The same things were measured in two ways. Each way mixes the same 6 hidden numbers, adds some noise and spreads widely along 3 directions of its own, which tell nothing about the thing.
Some things both ways: the first way, then the second way.
-10  -41  -5  -17  -4  -36  -15  -23  10
-28  -12  -15  -23  4  10  -7  2  -3  8

-11  -34  24  -39  -11  -40  -27  -12  -30
25  -2  -22  -16  14  -9  -9  10  12  13

12  18  -37  23  27  23  12  -5  17
-3  18  36  8  -7  -33  19  -12  -10  -15

16  -19  -5  -8  -15  5  49  13  -1
15  -14  14  7  -16  3  -12  27  -22  29

10  10  3  -24  -22  20  -15  39  40
1  7  -42  26  14  -44  -24  26  1  -15

-3  0  20  19  -52  -9  -33  9  10
-17  -8  -66  -33  -10  -29  18  17  15  0

-1  -12  7  18  -14  -12  10  -6  -39
29  16  50  -9  -12  -6  38  -26  16  3

44  -8  -4  3  -7  31  29  18  -3
41  4  26  18  -22  -51  18  19  -23  8

-15  -19  22  -2  5  -18  -15  9  -21
31  20  54  -1  10  5  2  -33  9  11

0  20  -7  18  21  14  -4  0  -4
-1  12  -3  -4  0  -17  -1  -8  3  0

-3  8  13  -11  3  -8  23  27  -29
34  -4  -5  -6  -22  -17  -40  26  -9  54

-17  24  -31  -8  -13  -4  -10  17  -2
7  9  -15  22  -9  8  -24  0  21  5

13  -32  9  -18  -24  -5  -12  7  50
-15  -6  -19  -18  9  -33  -2  35  -38  11

-26  3  12  -34  3  -11  -44  13  -7
41  40  9  7  17  -32  -7  -15  30  10

-15  13  -33  -14  -9  7  44  8  -24
40  2  8  20  -15  7  -12  9  13  25

14  0  15  15  15  -21  -31  -15  7
-34  13  4  -27  23  -4  5  -10  -18  -4

Other things, the second way, with their names:
(107): -9  21  20  -2  36  -13  27  -35  24  -42
(271): -14  -1  -46  7  -4  -24  -5  31  -2  1
(306): 57  18  -14  15  -3  -13  -9  11  19  25
(269): 2  2  17  -32  16  15  24  10  -24  24
(367): -26  -8  -7  -11  13  10  21  4  -14  -19
(323): -8  2  22  4  30  46  -39  7  -35  20
(36): 7  1  -7  33  0  15  -22  -4  29  -11
(321): -29  -4  31  0  9  23  -1  -9  -22  -9
(382): -11  24  -13  32  14  -39  -11  -2  8  -36
(247): -3  -14  20  -12  -1  11  -17  20  -33  33
(148): -28  0  -17  -29  -1  15  -24  -12  19  15
(263): 30  9  -6  -11  -11  3  -10  17  -3  50
(172): 0  -6  14  -18  1  -6  13  13  -9  26
(164): -18  -9  -49  8  -42  -12  -26  2  47  -3
(228): -43  -7  -17  -7  4  -40  18  14  2  -25
(339): 20  10  -20  -18  18  -6  -16  22  -12  29
(258): 29  -1  2  8  -19  -8  -12  15  2  21
(361): 31  10  21  23  41  20  -13  -15  16  -9
(20): 14  18  27  29  61  60  -43  -16  0  -1
(201): 23  -14  -19  5  7  -4  -56  34  -22  30
(10): 45  -9  6  -6  -8  -7  -9  9  -2  24
(18): 31  6  -25  30  3  -19  -29  20  -6  -1
(225): -7  -6  12  4  31  20  -12  21  -31  11
(408): 24  23  6  32  -18  -46  23  -5  9  -24
(205): -17  23  -23  -2  42  -38  3  8  -4  -15
(360): -8  17  -4  14  50  37  -33  -4  8  1
(289): -5  19  -3  -28  28  -29  8  12  -19  13
(330): -15  6  11  -45  -4  -30  16  2  -28  26
(220): 19  6  -3  -2  -3  -21  9  0  8  -5
(112): 36  5  25  11  -10  3  18  1  0  10
(33): 2  -3  -15  -25  7  -13  25  3  -6  0

Some of these things the first way, each followed by its name:
-10  17  3  -15  5  20  -13  10  55
(205)
-34  49  -52  28  -1  5  -3  11  6
(164)
-23  -32  24  -50  -29  -23  -29  3  10
(339)
-1  -10  -5  0  -8  5  -2  -1  -2
(220)
29  -9  -18  18  11  -2  15  -31  -8
(367)
5  -8  33  -13  -7  -3  -28  6  20
(289)
-35  4  -5  -3  -43  13  8  23  18
(263)
1  9  -18  -10  -45  9  -3  21  51
(271)
5  24  -24  2  13  -1  24  15  -19
(36)
42  22  -22  17  -28  18  -26  25  -15
(408)
-2  23  -4  -25  -17  1  3  20  -40
(306)
-50  5  -25  3  22  -27  -22  -24  4
(148)
18  0  -23  9  18  3  24  -7  34
(228)
-2  -27  -13  -34  3  0  36  -6  34
(225)
-12  -20  22  -9  -20  0  22  13  -26
(10)
